Each new row is followed by what is left after taking away its nearest point in the smallest flat space through zero that holds the last named rows.

z_972 (4 x 9):
[[ 1.96  0.22  2.13 -2.92 -1.81 -0.28  3.46  2.62  0.21]
 [ 5.30  1.59  3.55 -2.16 -0.08 -0.08  0.37 -0.16  1.22]
 [ 1.77  0.71  3.06 -4.30  2.42  5.08  4.35  1.53  1.10]
 [ 3.64  0.92  3.65  4.38 -0.06 -2.02  0.28  2.71 -0.21]]
New rows:
[ 2.16 -1.12  6.15  0.00  2.42  0.05  3.05 -0.02 -3.07]	[-0.71 -1.99  2.60 -0.58  1.13 -1.36  0.85 -2.27 -3.48]
[-4.96  2.53 -0.60 -0.29  1.07  1.86 -0.87  1.79 -3.97]	[-1.37  3.53  1.13 -1.20  0.02  0.19 -1.78  1.14 -3.32]
[-3.80 -2.08  1.98 -2.40  0.56  1.95 -1.26 -1.35 -3.77]	[-1.44 -1.51  3.59 -1.09 -0.25  0.15 -1.64 -0.63 -3.72]
[-0.12  1.04  1.95  0.03  0.05 -0.99 -0.51  3.01 -2.54]	[-0.70  1.04  0.87 -1.16  0.63 -0.19 -1.62  1.16 -2.22]

z_252 (4 x 9):
[[ 7.07  0.66 -3.99 -1.70 -1.77 -2.08  1.29 -2.38  1.68]
 [ 8.73  0.95 -1.19 -0.77 -5.77 -4.53 -0.92 -1.92  0.91]
 [ 3.31  4.82  0.29  1.05 -6.14  2.50  2.11  4.82  4.99]
 [ 7.38  3.40 -2.85 -0.52  1.09 -3.52 -0.86  0.87  2.15]]
New rows:
[-3.06  5.10 -6.15  6.15 -3.14  0.59  2.91  2.12  0.46]	[-2.93  2.70 -5.46  5.80 -2.00 -2.45  0.74 -0.66 -2.47]
[ 1.37  6.15 -0.19 -1.83 -2.47 -0.96  0.84 -2.96  2.21]	[-1.90  4.62  0.89 -1.61 -0.29 -0.71  0.08 -3.51  0.43]
[-2.12  0.36 -3.59  0.10 -0.47 -0.25 -0.09  0.45 -3.95]	[-1.13  1.36 -3.33  0.38 -1.44 -0.44 -0.22  1.38 -3.24]
[ 1.64 -1.56  2.93 -0.06  2.23  0.00 -1.78  1.02  1.99]	[ 1.51 -2.33  2.22 -0.54  1.11  1.05 -0.53  0.05  2.24]
[-2.55 -0.92 -0.17 -2.48 -3.53 -3.74 -1.41  2.15  0.88]	[-2.56 -0.74 -1.97 -3.04 -1.22 -2.95 -0.42  1.94  1.45]
[-0.56  1.52  1.87  0.98 -0.42 -0.34  0.66 -1.36  0.74]	[-0.28  1.36  1.16  0.68  0.38 -0.42  0.87 -1.82  0.72]

z_694 (4 x 9):
[[ 1.85  1.07  2.34  0.86  3.76 -8.78 -4.83  3.80  4.37]
 [ 3.96  2.69 -0.99 -3.89 -1.42 -1.59 -1.75  4.55  0.12]
 [ 3.48 -2.14 -1.75 -0.62  0.98 -0.31 -0.09  6.04  1.02]
 [ 2.82 -2.69  2.16  0.07  2.78  3.31  1.31 -3.32 -0.77]]
New rows:
[ 0.23 -0.33  0.43 -2.05 -6.15 -1.06  3.44 -0.32  1.12]	[ 1.05 -2.01  1.80 -0.75 -3.63 -2.03  3.01 -0.72  2.22]
[-2.57  2.61 -2.36  2.87  1.80 -1.08 -0.66  1.38 -1.67]	[ 0.10  2.26 -1.39  1.51  2.65  0.50 -0.41  0.47 -2.29]
[-0.99  3.80 -0.94  1.11  1.64  0.01  2.12 -0.95 -1.37]	[ 0.30  2.80 -1.01  1.14  2.53 -0.09  2.06  0.41 -0.93]
[ 1.94 -1.01  3.28 -0.19 -4.07  6.15  0.04  2.51  2.86]	[-0.14 -0.03  4.32  1.17 -3.49  3.12 -1.33  1.47  4.05]
[ 2.56 -0.65  3.77 -1.33 -0.26  0.64 -0.53 -0.72 -0.28]	[-0.18 -0.84  2.09  0.06 -1.53  0.10 -0.10  0.68 -0.03]
[ 3.10 -2.79 -2.77  2.24 -3.26  2.56 -2.43  1.16 -1.22]	[ 2.01 -1.26 -1.06  2.62 -2.70  0.36 -3.76 -1.14 -0.61]

z_850 (4 x 9):
[[-2.83 -0.18  3.48  2.77  4.14  0.14  2.56  2.26  2.21]
 [ 2.46  2.38  0.73  3.49  3.51 -4.11  4.37  3.56  2.74]
 [ 3.33  0.37  0.00  6.13 -0.62 -1.91  4.81  5.30  2.44]
 [-1.02 -1.42 -8.65 -0.77  5.79  0.83  7.00  4.73 -1.99]]
New rows:
[ 1.44 -0.22  2.72 -2.00  1.58  4.01  1.84  0.26 -0.72]	[ 3.06  0.45  2.16 -1.96  0.69  2.96  1.74  0.20 -0.69]
[ 1.76  3.16 -2.10 -1.21 -2.95  3.44  1.02  3.27 -0.54]	[ 0.17  3.96  0.62 -1.76 -0.70  2.82  0.26  2.19  0.36]
[-2.59 -1.19 -3.61  0.72  2.86 -1.51  3.36 -3.10  0.25]	[-1.36 -1.15 -1.36  2.04 -0.49 -1.50  1.52 -3.81  0.88]
[ 4.24  0.60 -0.68  3.70 -1.99 -2.97 -1.52  2.45  3.64]	[-0.07 -0.87 -1.40  0.48  0.76 -0.27 -2.43  0.81  2.03]

z_638 (4 x 9):
[[ 1.04 -0.22 -0.37 -2.74 -3.35 -3.43 -2.20 -0.79  3.30]
 [-1.37  4.19 -2.22  4.26 -2.14 -0.10 -0.46  0.28 -2.11]
 [ 0.24  0.72  0.90 -0.54 -3.64 -1.99 -2.24 -4.37 -1.40]
 [-2.01  3.20 -2.18  1.23 -2.24  0.32 -2.05  1.70 -0.64]]
New rows:
[ 0.01 -0.45  1.15 -0.80 -1.06 -0.08 -0.78  2.45  3.84]	[-0.22  0.03  1.93  0.99 -0.81  0.78 -0.22  0.37  1.04]
[ 0.71 -0.51 -3.96  1.49  4.57 -1.44  0.55 -0.07 -0.23]	[ 0.00 -0.52 -3.46 -0.36  2.89 -1.53 -1.63 -1.37 -0.80]
[ 1.51 -0.51 -1.51  1.37 -1.02 -5.66  1.53 -3.85  1.17]	[-1.42 -0.64 -1.68 -0.36  1.08 -1.37  0.14 -0.69 -0.47]

z_363 (4 x 9):
[[-3.02  1.55 -0.35  2.68  1.49  0.95  0.50 -1.16  1.04]
 [-0.39 -0.73  2.59  1.80  2.51 -4.44  3.10  0.04 -7.64]
 [ 0.53  1.04 -0.11  2.38  0.00 -0.93 -0.59  2.83  3.22]
 [-1.92  0.01 -1.78  0.64 -5.10 -2.19  6.96  4.81 -2.02]]
New rows:
[ 2.79  0.22 -1.11  0.54 -2.16  0.42  2.62 -2.42 -2.87]	[ 2.97  1.05 -0.97  2.10 -1.05  0.58  1.02 -1.93 -0.37]
[-1.50 -3.67  1.29  1.71 -0.44  0.99  3.59  3.76 -0.43]	[-0.66 -3.90  1.71  0.65  1.06  2.38  0.80  1.53  0.43]
[ 2.32  3.93 -2.08  4.18  0.70 -0.49  1.03 -0.94  0.22]	[ 3.37  2.81 -2.33  1.47 -0.52  0.21  0.87 -1.79 -0.83]
[ 0.05  4.31 -0.04  4.91 -2.13 -0.20  1.32  1.15  5.82]	[ 1.77  1.99  1.21  0.81 -1.61 -0.36  0.96 -2.05  0.38]
[-2.28  3.65  3.05 -3.88  1.49 -3.69  3.92 -1.98  2.75]	[-0.98  3.31  3.17 -4.60  1.31 -3.71  2.87 -1.61  3.47]

z_103 (4 x 9):
[[-0.05  0.81 -3.27  1.14  0.04  3.79  2.00  0.34 -0.36]
 [-0.16  1.12  0.84 -3.89  4.40 -0.54 -1.55 -6.37 -2.36]
 [-1.57  0.59  2.99 -1.63  0.11  1.82 -1.87  2.69 -1.85]
 [-0.52  4.46 -1.43 -1.30 -0.75  4.50 -0.35 -3.48  1.91]]
New rows:
[ 0.91 -2.99  4.17 -2.11  3.47 -2.12  2.64 -4.22  1.89]	[ 0.16 -1.93  3.16 -0.67  1.27  1.77  3.48 -0.54  2.44]
[ 0.33  3.11 -1.66 -2.29  2.40 -1.45 -4.07 -0.62  3.85]	[ 0.29  1.10 -2.69 -0.92  2.90 -0.91 -2.68  2.38  2.01]
[-2.27 -1.89  3.43  1.61  2.80  4.02 -3.65 -3.56 -0.18]	[-1.35 -3.20  1.92  4.00  1.19  2.57 -2.17 -2.12  1.42]
[-1.45 -1.57 -1.22 -2.24  2.07 -0.78  3.27 -1.86  2.67]	[-2.20 -1.27  0.30 -2.39  1.06  0.11  2.45  0.53  2.52]
[ 4.18 -1.93 -1.42  4.18 -4.16 -0.17  4.25  0.24 -0.52]	[ 2.78 -0.12  2.02  0.55 -2.44  0.85  1.36 -1.39 -2.32]

z_528 (4 x 9):
[[ 0.12 -2.93 -3.32 -1.01  2.68  4.35  0.81  1.21 -0.72]
 [ 1.20 -1.05  2.96 -3.36  2.96 -3.24  2.02 -0.84 -1.69]
 [-5.01 -2.07  4.02 -0.65 -3.07 -1.63 -0.96 -2.23 -0.77]
 [-0.22 -1.13  1.82 -5.19  0.43  1.02 -4.25 -5.35 -0.89]]
New rows:
[ 2.39 -2.33  1.34  0.54 -2.89  3.35  3.38 -5.54  3.75]	[ 3.03 -2.03  1.51  1.06 -2.25  2.26  4.84 -4.42  3.65]
[-1.90 -0.46  1.95  3.43  2.74  2.18  0.19  0.36 -0.72]	[-0.52  0.83  2.33  2.66  2.88  1.46 -0.82 -0.70 -0.49]
[ 0.33 -4.31  0.56 -0.38 -1.45 -2.67  0.44 -5.30 -1.44]	[ 1.96 -2.84 -1.98  1.90 -1.32 -1.61  1.08 -3.19 -0.46]
[ 4.53  4.51 -3.25 -0.73  4.04 -1.04 -1.30  3.95  0.73]	[-1.58  0.98 -0.36 -1.09  1.10 -0.82 -1.99  2.35 -0.23]

z_774 (4 x 9):
[[ 1.44 -1.37  2.96 -1.98 -2.00  4.91 -0.28  2.13  1.24]
 [ 0.49  0.54  3.42 -3.28 -0.56 -1.82 -4.12 -2.52  0.74]
 [ 0.40  1.25 -4.80  0.75 -2.30 -2.20  5.24  0.03 -0.58]
 [ 6.05 -0.33  1.62  1.46  1.94  0.46 -4.81  4.62  0.74]]
New rows:
[-2.15 -0.13 -3.21 -1.94 -0.35 -0.46  0.60  1.74 -3.78]	[-1.20 -0.35 -1.60 -2.57 -0.11  0.00 -1.35  2.10 -3.38]
[ 4.01  1.64  0.62  3.63  0.35 -1.79  0.84 -5.37 -2.39]	[ 3.43  0.57  2.03  3.12 -0.25  1.59  1.38 -4.44 -1.97]
[-0.84  6.15  3.15  6.15 -1.30  0.75  0.44 -1.16 -2.23]	[ 0.23  6.24  3.81  4.79 -2.71  1.10  0.38 -1.01 -1.73]
[-0.37 -0.88  1.31  5.47 -1.75  3.35  1.53 -6.15  1.93]	[ 2.68 -0.17  1.05  5.31 -1.99  1.54  0.08 -5.15  2.22]

z_223 (4 x 9):
[[-1.06 -0.61 -3.16 -3.37  0.13  2.54 -3.44  2.90 -0.51]
 [ 0.82  2.85 -1.41  4.07 -0.06  0.29 -3.22  0.53 -1.16]
 [ 0.55 -1.23 -1.73  1.78 -1.78  2.93 -2.93 -2.96 -2.23]
 [ 4.20 -0.30 -5.53 -4.76  3.91 -2.13 -1.15 -0.30  1.19]]
New rows:
[-3.73 -0.66 -3.61 -2.50 -3.49 -4.33  0.78 -1.82 -2.05]	[-3.74  0.78 -3.25 -0.76 -3.41 -4.84  0.40 -1.13 -2.09]
[ 0.02  2.98 -1.23 -2.80  2.31  1.13 -0.35 -2.54 -0.62]	[-1.27  3.25  0.57 -1.60  1.39  1.41  0.30 -2.08 -0.71]
[ 0.94  0.04  2.68  1.35  5.41  1.74 -1.98 -1.36  4.48]	[-0.03 -0.81  2.82  0.80  4.56  3.06 -2.42 -1.22  4.05]
[-3.57 -1.94  0.68 -0.61  0.77 -1.61 -1.75 -0.62  0.47]	[-2.60 -1.26  0.16  0.29  1.23 -2.25 -2.04 -1.14  0.43]

z_446 (4 x 9):
[[ 0.43 -3.29 -1.68 -1.80 -0.04 -0.59  2.89 -0.04 -2.45]
 [ 4.72 -1.03 -1.00  1.38  1.75 -1.36  1.54  0.35 -2.11]
 [-3.29  0.02  2.49  0.10 -1.79  2.63  2.58  0.80  0.56]
 [ 0.55  0.57 -1.91  1.54 -0.95  4.53  1.30  0.74  2.36]]
New rows:
[-0.59 -0.64  1.50 -1.51 -1.63  2.01 -0.36 -0.36 -6.15]	[ 0.53  0.89  0.30 -0.45 -1.31  2.86 -2.32 -0.48 -4.38]
[-1.64 -0.94  0.59  0.92 -2.45  0.42  2.10 -5.57 -4.46]	[-0.28  0.82 -0.38  2.17 -1.96  1.00 -0.10 -5.70 -2.72]
[-0.52 -1.35 -0.27  3.43 -4.06 -0.90 -3.28 -3.60 -3.59]	[-0.32 -1.44 -0.42  4.02 -4.40  0.58 -2.09 -3.19 -3.27]
[ 3.40  0.08  0.08  2.25 -0.04  3.92 -3.81 -0.05  1.74]	[ 0.99 -2.17  1.53 -0.18 -0.51  1.81 -2.13 -0.32 -0.76]
[ 0.24  3.26 -0.24  0.46 -0.30  0.30 -0.99 -0.18  0.31]	[-0.01  1.71 -0.58 -0.49 -0.46 -0.02  0.51 -0.17 -0.92]
[-6.15  0.83 -5.84  0.26 -0.31  1.89  0.46 -0.67 -1.73]	[-3.06  2.31 -2.76  2.84  1.35 -0.28  0.56 -0.12 -3.13]

z_343 (4 x 9):
[[ 1.63 -3.55  3.12  4.80 -2.61  0.24 -6.62  4.88 -1.45]
 [-1.28  1.03 -1.60 -1.83  0.25 -2.20 -0.78 -0.78  3.09]
 [-0.06  4.76 -3.33 -0.18  2.10 -0.81 -5.33  4.20 -0.88]
 [ 5.22  0.64  0.89  5.28  4.47 -0.56  0.00  2.12  2.41]]
New rows:
[-0.04  1.33  3.26  0.53  6.15 -1.79 -1.04  2.97 -0.64]	[-2.26 -0.45  3.85 -1.54  3.54 -1.68 -0.08  1.07 -0.94]
[ 2.56  0.37 -2.17 -1.92 -3.24  0.19  2.27  1.88 -0.86]	[ 3.05 -0.04 -1.92 -1.21 -3.04 -0.52  1.66  2.14  0.40]
[ 6.15 -0.13  0.23  0.48  6.15  1.05  6.15  0.53  1.04]	[ 1.45 -1.69 -0.15 -2.58  0.73 -0.03  0.38  1.84  0.04]
[ 0.55  1.83 -0.58 -1.01 -3.93  0.12  2.66  1.30 -1.62]	[ 1.49  1.58 -0.41  0.12 -3.21 -1.00  1.85  1.75  0.41]
[-2.11 -2.70  0.28 -1.69  1.06  0.16 -1.60 -1.11 -0.21]	[-0.83 -1.79  0.09 -0.70  2.60  0.50 -1.09 -0.62 -0.40]
[ 1.22 -1.96 -2.85 -0.69  1.90 -0.75 -1.08 -0.89 -0.23]	[ 1.08 -2.58 -2.34 -0.61  1.27 -0.24 -0.90 -0.97 -1.01]

z_689 (4 x 9):
[[ 0.63 -1.53  2.61 -4.66 -2.47  2.34  4.96 -2.27  3.13]
 [-0.81 -3.02 -1.86  0.56  1.87  0.90  6.58  1.03  4.03]
 [ 2.00 -1.33 -0.02  2.60  0.62  1.84  6.28  4.04  6.38]
 [-2.13 -1.85  0.21  2.41 -1.96  2.56  5.34 -3.34  4.73]]
New rows:
[-2.04 -0.22 -2.53 -0.84  2.05  0.22  1.52 -0.75 -0.93]	[-0.31  1.34 -0.57 -0.28  0.30  0.95  0.30  0.05 -0.14]
[ 1.57 -4.20 -2.05 -6.15 -0.01 -0.10 -0.06  0.34  2.96]	[ 0.79 -2.50 -2.23 -1.00 -1.02 -0.05 -3.00 -0.21  2.83]
[ 3.22  0.56  0.21  0.03 -0.51  0.35 -3.17 -0.55  0.29]	[ 1.92 -0.93 -1.09 -0.04  0.50  0.34 -1.02 -1.25  0.87]

z_482 (4 x 9):
[[-3.50 -5.75  3.27  1.99  0.51  0.63  0.32 -0.06  3.36]
 [ 1.07 -4.44  4.64 -0.09  2.90 -0.39  1.62  0.89 -2.81]
 [-1.19 -4.80 -1.34 -0.28 -2.43 -2.96  6.16  1.60  2.76]
 [-2.92 -4.14 -0.31 -0.68 -3.10  1.47  3.93  0.97  1.23]]
New rows:
[ 0.23  1.27 -0.24 -6.15 -1.74  1.83  1.61 -5.13  0.17]	[ 0.54 -0.05  1.33 -4.67  0.35 -0.22  0.77 -5.36  1.77]
[-0.37 -0.93  0.48 -0.02  0.08 -0.65  0.16  0.43  0.42]	[-0.18 -0.01  0.08 -0.27 -0.11 -0.22 -0.25  0.32 -0.04]
[-0.18  3.86  0.41 -1.41 -0.40  0.04 -1.23  0.69  0.51]	[-0.66  1.29  1.61 -1.24 -0.18 -0.40  0.26  1.16  0.79]
[ 3.16 -6.15  0.95 -0.33 -0.29  2.46  1.12 -1.46 -0.29]	[ 3.79 -2.50 -1.46 -0.01 -0.66  1.68 -0.83 -2.19  0.91]
[-0.91 -1.31 -3.13 -3.80 -0.94  0.18 -2.48 -1.64 -1.07]	[-0.45 -2.52 -1.97 -3.16  0.38 -1.20 -2.36 -1.55 -0.63]
[-1.38 -0.91  1.71  1.09  3.76 -5.67 -0.34  3.29 -0.37]	[-3.23  0.86 -0.14 -0.22  0.71 -1.65 -0.71  3.04 -1.30]

z_610 (4 x 9):
[[-2.65  0.47 -0.40 -2.19  0.10 -3.27  0.95 -1.75 -2.76]
 [-1.97 -1.63  1.81  0.84  0.79 -1.81 -1.47 -0.49  4.93]
 [ 2.28  0.82 -2.54  3.65  0.19  2.48 -5.13 -0.95 -2.10]
 [-3.15  0.38 -2.30 -0.28 -1.30 -1.58 -2.92  0.19 -3.26]]
New rows:
[-4.16  1.64 -2.36  1.71 -1.78 -1.69 -1.99 -6.40 -2.40]	[-1.72  1.00 -0.65  1.30 -2.69  1.70  1.47 -2.57  0.90]
[ 4.90 -1.40  0.94 -2.12  0.20  4.83  0.18  4.43 -1.57]	[ 1.14 -1.99  1.37 -2.44  1.52  0.08 -1.90  0.93 -0.98]
[ 0.95  0.82  0.83  2.17  1.92  1.79  1.71 -0.03  4.10]	[-1.21  1.48 -0.92  1.03  0.87  0.48  0.94  0.05  0.49]
[ 0.60  5.35  1.06  0.98 -2.21  1.25  5.61 -2.86 -1.94]	[-1.91  4.10  0.76  2.70 -2.92  0.74  1.54 -1.66  0.89]
[ 1.85 -1.46 -0.65 -1.25  2.59 -3.54  0.77 -2.20  1.34]	[ 1.66 -1.38 -1.99 -0.96  0.72 -1.53 -0.23  0.86  0.44]
[ 1.65 -4.51  3.04 -0.84 -0.55 -0.16  0.65  0.56 -0.60]	[ 1.23 -4.23  2.08 -0.36 -0.69 -0.37 -0.87  0.12 -1.88]

z_4 (4 x 9):
[[ 5.83 -2.31 -3.50 -0.38 -4.79  5.04 -2.73  1.81  1.61]
 [ 2.06 -3.32  1.26  2.44 -1.02  2.89  3.57  0.93  2.51]
 [-1.55  3.50 -3.65  0.66 -1.54  0.41  2.37  0.98 -1.11]
 [ 1.68 -2.43 -3.93 -0.38 -0.69  1.26  0.21 -1.57  4.52]]
New rows:
[ 1.14  1.62  3.68  2.31 -4.99  3.03 -3.44 -1.81  0.20]	[-1.34  2.29  2.13  2.28 -3.19  1.10 -1.54 -3.59  1.81]
[ 0.79 -1.17  2.75 -2.59 -5.98 -1.67 -5.76 -0.31 -2.77]	[-1.67 -1.23  1.03 -0.47 -4.86 -2.02  0.25 -1.32  0.16]
[ 1.75 -1.19 -1.75  0.55  2.49 -4.19  0.69 -2.63  6.98]	[ 2.47  1.77  0.37  1.29 -0.01 -2.58 -0.05  1.01  1.54]
[ 3.09  2.51 -2.20 -2.26 -2.17  0.45  1.16  1.82 -5.11]	[ 2.40 -0.59 -0.56 -2.17  0.63 -1.05  2.17 -0.57 -1.79]

z_693 (4 x 9):
[[ 0.98 -3.64  0.41 -2.58 -1.90  0.43 -3.77 -2.74  0.68]
 [ 1.60 -4.01  2.90 -3.99  0.29  1.79  5.76 -1.87  0.32]
 [ 3.88 -2.33  0.38 -1.54  3.85  0.83  0.41 -4.16  3.42]
 [-4.34 -2.34 -1.27 -4.18 -0.14  1.11  0.75  2.89 -0.68]]
New rows:
[-0.71  0.31  3.96  3.61 -2.56  2.28  1.27  2.16 -1.69]	[-0.65 -1.06  2.07  1.85  0.60  2.74 -0.87  1.14  0.76]
[-1.11 -4.04  1.67  2.95 -4.10 -0.54 -4.06 -0.60 -0.13]	[-1.33 -2.80  0.90  2.90  0.30 -0.01  0.10  0.60  1.19]
[ 1.18  0.04 -0.97  3.41  2.27 -0.19 -3.12 -3.60 -4.04]	[-0.71 -1.24 -0.72  1.07  2.33  0.67 -0.28 -2.02 -4.68]
[-1.31  1.85  0.83  1.29 -0.42  0.74  1.88  3.10 -2.42]	[ 0.39 -0.06  0.57  0.09  0.54  1.01 -0.51  0.54 -0.65]
